There are 10 hidden switches. A switch that is on adds its own fixed numbers to the row, and there is some noise. The rows also spread widely along 14 directions, which tell nothing about the answers.
In the rows, 128 means zero.
Some rows, each with its switches (1 for on, 0 for off) after it:
[124 119 128 107 146  68 131  93 148 138  83 147 115  92 139 123 128 132
  89  72 123 169  83 139  97 101 100 110 144 132  46 169 142] => 0 1 1 1 1 0 0 0 0 1
[ 94 166 115 119 183 102 118 202 112 111 125  61 141 156  81 120 133 141
 158 116  72 110 100 134 129  71  86 125 123 147  97 204  82] => 1 0 1 1 1 1 0 1 1 0
[169 125 143  86 115 132 125 120 120 123 123  90 160  83 120 114 110 121
 166 162  93 138 121 146 120 106 178 116 128  87 205 143 112] => 1 0 0 0 1 0 0 1 0 0
[102 135 136 132  99 128  87 149 155 132 110  78  91 171  65 124 177 135
 123 144 133 118 112  93 182 131 149 159 207 110 152 137  64] => 1 1 0 0 1 0 0 1 0 0
[ 70 187 115 134 110 128 138 140 109 111 159 147 148 135 135 146 116 132
 119  91 145  92 160 137 117 126  95 107  97 170  83 122 148] => 1 1 1 1 1 0 0 1 0 0
[115 133 167 128 113 108 111 120 106 163 117  89 104 145  50 123  55 107
 153 187  45 129 131 163 131 102 106 179 161  69 158 145 120] => 1 1 0 0 0 0 1 1 1 0
[124 143 114 111 178  98 109 173 132 103 100 136 137 120 122 125 146 160
 113 100 114 100 110 116 144 104 119 100 136 145 103 131 122] => 0 1 0 1 0 1 0 1 0 0
[133 155 146 111 155 109 112 188 110 137 119 101 140 197 133 105 170 127
 121 111 113 146 108 142 168 105 121 168 158 155 122 182 106] => 1 1 1 1 0 0 1 1 1 0
[ 90 149  98 130 118 180 136 147 192 118 143 142 116 163 138 123 236 146
 112 114 188 136 107  94 190 138 156  87 155 107 117 133  74] => 1 0 1 1 1 0 0 1 1 0
[104 210 109  53 162 107 124 179 134  75 171 127 140 123 160 152 210 172
 105  92 155 134 115 134 175  73 107 109 101 207 108 198 127] => 1 1 1 0 0 1 0 1 0 1
[122 178 169 152 150  95  80 136  71 126  70 124  98 128  80 136 119  66
 157 207  90 116 179 136 111 157  99 199 163  61 151 169 151] => 1 0 1 1 0 0 0 0 0 0
[135 116 133 129  93 138 138 135 139 188 165 111 130 187 152 116 101 146
 116 115 136 155 119 180 114 124 158 158 100 115 138 121 152] => 0 1 1 0 1 1 0 1 0 0
[115 145 153 123 175  84  74 154 151 146  69 108 111 124  80 127 150 135
 106 157  68 100 146 142 155 152 110 160 171  73 131 161 117] => 1 1 1 1 1 0 1 1 0 1
[132 145 123  53 143  80 179 115 120 102 197 173 158  72 171 146 113 163
 107 120 109 156  70 144 145  54  82  67  75 153 116 161 128] => 1 0 0 1 1 1 0 0 1 1
[107  82 139 132  95 120 113  59 165 160 115 115 157 106 158 103 138 126
  96 101  96 127 103 121 103 148 134 122 146 128 106 114 105] => 1 0 1 0 1 0 1 0 1 1
[ 67 146 117 127  93 138 140  91 153 157 149  87 111  95  87 137 119 132
 131 139 123 134 116 119 160 130  93 119 132  88  91 140 103] => 1 0 0 0 1 1 0 1 0 0
[124 133 133 128 123 116 150 121 113 129 152 125 167 121 143 112 110 123
 134 119 120 121 113 138 139 115 106 111 122 143 123 132 101] => 0 0 0 1 1 1 1 1 0 0
[101 149 140 109 128 114 123 107 143  98 139 149 117 111 120 136 134 125
 123 152  94 122 143 148 130  91 110 120 132 123 139 152 126] => 1 0 0 1 0 0 1 0 1 1
[ 96 181 111 104 145 141 167 104 142 146 163 119 144  97 163 120 113 121
 131  94 126 163 159 199 114 103  82 119  51 139  80 194 168] => 0 0 0 0 0 1 1 1 0 1
[104 123 127  99 152 142 105 109 188  87 116 157 146 104 155 118 161 141
 108 124 111  94 133 139 121 127 157  94 122 144 168 125 105] => 1 0 0 0 0 0 1 1 0 0
[153 180 141 178  92 132 113 190  46 105  79  96  92 213  58 117 123  62
 185 159 146 144 130  94 137 118 138 176 247  98 152 161 102] => 1 1 0 1 0 1 0 1 0 0
[ 94 119 123 114 120 122 138 119 152 135 134 129 132 100  98 124  98 145
 126 103  95 109 108 133 119  97 123  84 116 111 101 131 111] => 1 1 0 1 1 0 0 0 0 0
[153 129 142 114 110 102 152 128 101 139 129 145 117 169 149 114  92 117
 107 112 120 188  92 146 136  90 106 144 166 129 114 145 146] => 1 0 0 1 0 0 1 1 1 0
[ 97 162 129 117  88  92 133 100 129 102 159 154 100 154 141 149 112 136
  95 117 145 158 134 158  93  95  98 156 129 170 122 152 154] => 1 1 0 0 1 0 1 1 0 1
[118 160 134  96  56 111 162  80 108 164 174  94  83 144 140 130 152 118
 118 129 163 252  93 141 148  77  92 186 150 123  77 198 152] => 1 0 1 0 0 0 1 0 1 0
[159 153 139  81 150 122 162 138 114 120 150 141 160 106 159 124 119 117
 149 145 120 164 101 171 135  95 138 103 103 106 158 182 126] => 1 0 1 1 1 1 0 1 0 0
[ 82 137 147 120 156  83  99  85 159 150 101 131 132  73 118 146 101 123
 105 151  61 112 147 171 110 140  91 141 105  78 101 150 155] => 1 1 1 1 1 1 0 1 1 1
[ 75 146 140 106 156 114 110  74 201 125 102 144  92  64  90 145 126 130
 120 158  97 126 148 180 126 114 117 120 113  66 111 158 139] => 0 1 0 1 0 0 0 1 0 1
[ 61 163 126 114 120 127 121  91 157 117 159 130 127  98 131 141 162 130
 122 144 114 122 162 150 112 118  95 131  86 135 116 164 130] => 1 0 1 0 1 0 1 0 1 0

New rows. What belongs after each?
[122 126 136 123 100 106 145 132 120 145 166 146 129 170 144 134  76 144
  99 115 116 131  94 150 128 109 114 125 139 134 116 115 133] => 1 0 1 1 1 1 0 1 0 1
[156 106 143  98  85  90 175 132  97 152 195 124 136 182 164 107 112 143
 109 120 139 193  46 133 155  74 113 144 148 156 130 155  97] => 1 0 0 1 1 1 1 0 0 0
[157 130 107 128  77 103 177 122  78 136 150  83 127 127 106 122  97 136
 170 135 141 217  61 119  91  52 125 130 139  91 103 155 127] => 0 1 0 1 1 1 0 1 1 0
[ 79 124  98 122 142 181 143 126 178 141 119 124 163 101 146  99 125 138
 125  34 108  92 131 144 105 115 144  41  87 139  56 132 125] => 1 0 1 1 0 0 0 0 0 0
[136  83 163 116 117 122 144 113 154 185 155 174 101 182 120 114 103 135
 102 184 107 140  49 139 165 136 135 146 153  55 174 112  84] => 1 1 0 0 0 1 0 0 0 1
[ 96 190 152 125 145 151 146 129 104 146 144 131 147 150 127 118 109  72
 152 118 130 115 143 167 174 135  83 128 123 155 105 173 111] => 0 0 1 0 0 1 0 1 0 0
[118 140 117 134 150 135 123 176 152 165 120 156  68 160  85 133 151 165
  98 163 100 129 133 120 173 127 112 127 151  25 116 118 147] => 1 0 1 1 0 0 1 0 1 0
[186 117 144  57  87  88 125  86  96 120 131  93 160  33 167 127 119 145
 134 144 104 177 117 133 112  77 177 127 124 109 164 131 172] => 1 0 0 1 0 0 0 0 0 0
[ 96 148 130 123 129 116 130 117 134 111 136 123 115 112  98 132 108 128
 140 132 101 113 128 145 123  85 108 110 128 128 105 151 121] => 0 0 0 1 0 1 0 0 0 1
[ 62 159 151 117 163 106  94 102 147 100 115 105 161  66  89 141 140 116
 152 174  48  70 150 150 125 116 103 125 118 115 128 165  95] => 1 1 1 1 0 1 1 1 1 1
[105 186 150 123 136  80  78 171  83 125 137 105 105 131  76 155 168 151
 121 214  87  81 165 101 170 139  86 191 152  87 151 134 130] => 1 0 1 1 0 0 1 0 0 1
[153 168  87 137 103 129 142 176  98 111 121 135  67 183 106 138 136 158
 130 117 170 177 109 112  90  83 134 127 157  94 108 131 167] => 0 0 1 0 0 0 0 1 0 1
[ 70 142 125 119  83 143 136  66 168 150 153 124  96 108 129 130 145 127
 106 127 142 158 142 141 133 125 107 140 118 110  94 146 140] => 1 0 0 0 0 0 1 0 0 0
[ 87 164 128 104 135  83 137  90 132 139 126  85 102  93 131 131 155 125
 115 137 132 203 109 144 141 104  61 178 126 111  61 212 141] => 1 0 0 1 0 1 1 1 0 0
[149 126 132 138 147 138 135 139 125 142  94 134 147 150 145  95 124 101
 129 100 125 136 112 131 156 127 132 109 165 116 114 131 117] => 0 0 0 1 0 1 0 1 1 0
[100 144 119 105 146  89 140 119 158 131 119 136  93 148 131 125 143 139
  94  99 131 194  94 153 121  91  76 148 130 135  84 197 129] => 1 1 0 0 1 0 1 1 1 0
[130 119 119  76 133 132 185 127 163 135 204 180 120 124 139 140  69 182
 115 135 105 153  80 182 157  42 126  65  82 101 137 113 143] => 0 0 0 1 0 1 0 1 1 0
[139 133 132 116 147  90 115 177 130 139 121 103  91 186  99 124 131 156
 113 150 109 153  89 137 139 103 114 168 154  89 144 165 112] => 1 0 0 1 1 0 0 1 0 1
[165 136 148 118  87 101 153 145  69 129 171 162 146 174 154 128 117 134
 115 158 147 147  84 111 149 120 123 140 162 127 165 104 114] => 1 0 1 1 1 0 1 1 0 0
[103 126 118 160 107 141 138 144 134 101 143 130 141 159 102 112 145 128
 155 148 118  94 107 109  95 110 147 106 143 114 153 133  64] => 1 1 0 1 1 1 1 0 0 1
[125 143 114 138 121 172 150 201 120 143 139 153 134 206 115 109 118 142
 124  77 139  96  99 114 170 119 148  79 162 126 109  97 102] => 1 1 1 1 0 0 0 1 0 0
[116 110 147  93  83 140 160  78 173 157 177 149 141 105 156 123  89 129
 102 100 113 130 112 165 172 106 144  78 130 128 128 118 119] => 1 0 0 1 1 1 0 0 0 1
[145 129 128 120 116  96 151 155  86 126 164 129 141 154 115 125  94 155
 135 147 123 130  78 116 130  92 113 124 128 119 144 107 104] => 0 0 0 1 1 0 0 1 0 0
[140 168 107 127  84 110 120 156  81 135 132  94 145 118 146 134 117 153
 106  78 129 131 177 117 127 121 121 128 142 145  88 108 194] => 1 0 1 1 1 0 1 1 0 0
[168 138 108 109 116 130 134 153 130  64 111 187 129 149 183 121 157 144
  96  77 169 146 122 112 123  97 167  81 176 166 142 113 148] => 1 0 0 1 0 0 1 1 0 0
[149 156 150  90 121 128 128 136 115 138 128 140 127 156 149 117 156 104
 113 106 132 155 105 130 185 114 125 128 178 145 129 164 117] => 1 0 1 0 0 0 0 0 1 1
[161 156  93 108 115 109 148 186 114 103 144 125 115 144 128 132 172 175
 110 122 152 154  96  87 166  89 128 101 171 111 129 136 116] => 1 0 0 1 1 1 1 1 0 1
[114 149 124 101 166 134 131 137 148 137 127 107 161 122 155 104 176 128
 131 119 122 140 118 150 124 138 118 130  90 125 128 188 101] => 1 0 1 0 1 0 1 1 0 0
[138 119 130 139 122  83 139 174  75 152 139 101 130 167  82 112  63 158
 129 105  76 116  93 120 106  77  91 126 148 130  90 120 120] => 0 0 1 1 1 0 1 0 0 0
[104 146 160 113 128  95 105 116 124 104 125 144 128 129 126 145 114 115
 120 147 107 114 122 150 134 109 127 141 156 146 137 142 126] => 1 1 1 1 0 1 0 1 0 0
[ 73 113 151 126 125  80 148  56 147 161 141 145 139  81 111 132  73 124
 106 118  77 118  97 160 112 110  68 108 117 124  58 142 113] => 0 1 1 1 1 1 1 0 0 1
[128 159 113 125 110 134 148 146 103 128 138 162 113 172 142 128 120 130
 113 107 157 158 116 123 125 114 112 128 131 123 115 123 156] => 1 1 0 0 0 0 0 1 1 0
[125 137 122 138 116 149 142 106 142 130 121  90 157  91 120 106 131 106
 165 133 108 143 151 151 122 108 145 106 127  96 132 153 115] => 0 0 0 1 1 1 1 1 1 0
[100 135 137 126 139 104 126  88 146 141 113 139 129  98 125 126 165 115
 119 137 124 136 105 119 141 137  94 121 137  98  88 149 102] => 0 0 1 1 1 0 0 0 1 1
[ 92 148 113 110 113  95 136 135 119 129 209 173 109 173 159 160 147 197
  77 182 151 132  87 107 132 124  81 165  78 113 146  86 143] => 1 0 0 0 0 0 0 1 1 1
[135 123 148  95 146  83 118 145 147 142 131 138 146 142 133 116 116 160
  83  87  97 108 107 148 180 105 114 113 155 162 119 125 109] => 0 1 0 1 1 0 1 1 0 1
[129 156 122  84 122  87 135 140  99 119 150 117 172 105 164 130 126 151
 107  79 124 142 116 130 142  91 105 115 105 178 100 140 148] => 1 1 0 1 1 0 0 1 1 0
[ 97 147 160 149 132  86 123 119  92 172 110 137 140 148 108 123  78 100
 101 100  87 108 127 134 175 139  51 146 178 147  50 120 133] => 0 1 1 1 0 1 1 1 1 0
[145 129 137 118 160 140 132 144 144 153 102 158 128 155 112 109 139 125
 127 135 114 128  82 130 163 131 136 104 159  79 136 127  93] => 0 1 1 0 0 0 0 1 1 1
[136 140 133 102  93 141 163 139 126 174 194 113 135 138 126 124  91 162
 118 126 115 137 127 158 203  93 125 113 127 110 124 106 141] => 0 0 0 1 0 1 1 1 0 0
[ 99 121 116 137 104 164 153 112 171 108 127 137 131 130  95 119 103 113
 153 108 106 116 100 141 120  87 155  56 158 107 127 135  78] => 1 1 0 1 1 1 0 1 1 1
[132 124 149 145 170  56  85 117 125 181  68 135 112 128 153 122  93 116
  68 123  89 141 163 162 129 172  70 193 133  91  91 131 203] => 0 0 0 1 1 1 0 1 1 0
[ 80 151 155 166  81 135 134  98  95 153 177 103 138 201 134 117 130  91
 150 176 153 138 127 141 131 143 100 208 120 133 139 131  99] => 0 0 0 1 0 0 0 1 1 0
[166 112 110 129  88 131 145 143 114 138 151 140 147 146 154 118 144 163
 119 118 143 137 100 102 118 107 169  95 137 103 138  82 129] => 0 0 1 1 1 0 0 0 1 1
[110 119 108 132 119 101 140 111 128 124 163 160 141 111 152 134 109 172
 107 135 125 109 119 127  69 118 112 110  66 112 121  89 150] => 0 0 0 1 1 0 0 0 0 1
[106 121 100 139  91 124 158  95 137 111 159 129 121 127 143 122 161 152
 127 131 151 167  86 107  97  80 120 114 129 118  94 130 113] => 0 0 0 1 0 1 1 0 1 1
[159  99 151 103 113 122 142 139  89 121 147  87 194 123 120  91 120 123
 175 150  74 123  66 114 132  72 163 108 151 130 174 140  57] => 1 1 0 1 0 1 1 0 1 0
[138 127 136 134 104 135 141 143  89 136 129  94 142 170 120  97 127 102
 156 116 108 150  84 113 126  92 126 129 178 143 118 162  86] => 1 0 1 0 0 1 1 0 1 0
[123 165 105 132 152 109 134 187 136 128 137  99  64 165  63 139 133 160
 149 178 119 159 118 149 129  79 105 149 126  49 132 182 125] => 0 0 0 1 1 1 0 1 0 1
[ 95 136 134 109 155 102 130 153 150  97 161 117 132 162 117 124 129 146
 128 136  89 125  97 155 136  68 101 126 123 161 141 179  80] => 1 0 0 1 1 1 1 1 1 0
[ 68 174 155 118 124 105 155 107 115 126 173 137 130 145 102 139  86  96
 148 156 112 129 113 176 125 104  66 148  98 135 121 184  95] => 1 1 0 1 1 0 0 1 0 1
[151 121 114 115 139 101 125 134 137 109 111 121 111 124 137 117 136 145
 132 121 119 175 120 151  72  70 144 129 110 107 131 165 154] => 0 0 0 1 1 0 0 0 1 0
[109 163 146 122 133  88 107 140 108 117 113 112 122 147 108 127 125 120
 119 128 103 125 132 141 132 111  95 164 160 145 113 165 125] => 1 1 0 1 0 0 1 1 0 1
[134 159 130 112 156 126 144 168 121 169 128 117 119 129  78 121 151 147
 140 161 104 146 105 128 195 109 104 126 141  49 107 147 112] => 0 1 1 1 0 0 1 1 1 0
[142 141 114 122 142  85 116 174 101 122 114 119 157 140 150 119 129 152
  97  88 104 126 131 117 128 112 106 130 139 153 108 130 151] => 1 1 0 1 1 1 1 1 1 0
[114 157 155 104 119 147 144  94 128 149 132 132 142 109 125 120 129  76
 152 137 107 145 121 162 155 117 124 117 137 108 126 182 110] => 1 1 1 0 0 1 0 0 1 1
[109 133 130 126 103 132 136 114 161 131 141 117  87 167 116 131 125 132
 125 126 137 165  98 161 129  81 141 134 161 115 105 155 119] => 0 0 1 1 0 1 0 1 0 1
[149 137 133 138 143 116  92 152 123 151  68 113 124 148 136 107 150 118
 118 140 120 140 145 134 114 164 150 176 149  67 142 141 153] => 1 1 0 1 0 0 0 1 0 1
[109 149 165  92 157  83 114 137 106 148 164 138 151 107 101 142  87 155
 129 175  58  74 130 167 141 106  99 139  80 109 144 123 133] => 0 1 1 1 0 0 0 0 0 1
[ 96 153 114 102 147 101 124 156 166 151 156 115  88 171 115 132 173 180
  82 118 148 147  92 125 183 115  82 149 124 129  99 158 106] => 0 0 0 0 1 0 0 1 0 1
[103 150 130 128 165  99 137 162 142  88 155 193  60 196  85 144 155 139
 122 189 149 130  68 116 147  92  83 131 149 113 160 166  64] => 0 0 0 0 1 1 0 0 0 0
[118 121 127 114 108 114 151 140 103 209 180  95 156 141 141 113  79 164
 111 116  80 135 107 150 141 113 100 145  76  92  90 116 158] => 1 1 0 1 0 1 0 0 1 1
[143 131 136  92 154 103 127 169 126 120 153 101 161 144 126 112 146 161
 141 139 113 123  91 143 141  90 147 130 102 141 165 153  86] => 0 1 0 1 1 0 0 1 0 0
[120 141 150  93 158 105 104 145 135 152 135 134 155  88 113 136 114 148
 116 150  60  67 141 147 158 139 122 111 105  99 155 128 125] => 1 1 1 0 1 1 0 0 0 1
[ 81 152 125 120 144 115 126 115 162 101 130 145  82 157  97 139 142 134
 117 127 123 150 108 150 123  77  90 128 150 145  96 169 113] => 0 0 1 0 0 0 1 1 1 0
[133 180  90 110 155 163 125 142 146 125  85 149 135  63 149 121 177 132
 118  60 145 113 184 119 140 142 138  52 115 107  76 135 178] => 0 0 1 0 0 0 0 0 0 1
[149 164 125  75 154 125 146 182 101  85 129 119 150 119  88 126 149 139
 165 122 109 117  46  94 176  63 134  59 179 140 139 170  49] => 1 1 1 0 0 1 0 1 0 1
[ 49 179 114 153 138 124  93 152 153 102 105 137  95 173  96 136 177 122
 101  98 157  87 148 100 147 154  84 140 160 162  90 146  98] => 1 1 0 0 1 0 0 1 0 0
[131 150 119 156 128 119 150 147  56 130 126 121 175 116 112 111  97 109
 182 136 117 107 122 120  53 122 115 115  84 102 115 132 123] => 0 1 1 1 1 0 0 0 0 0
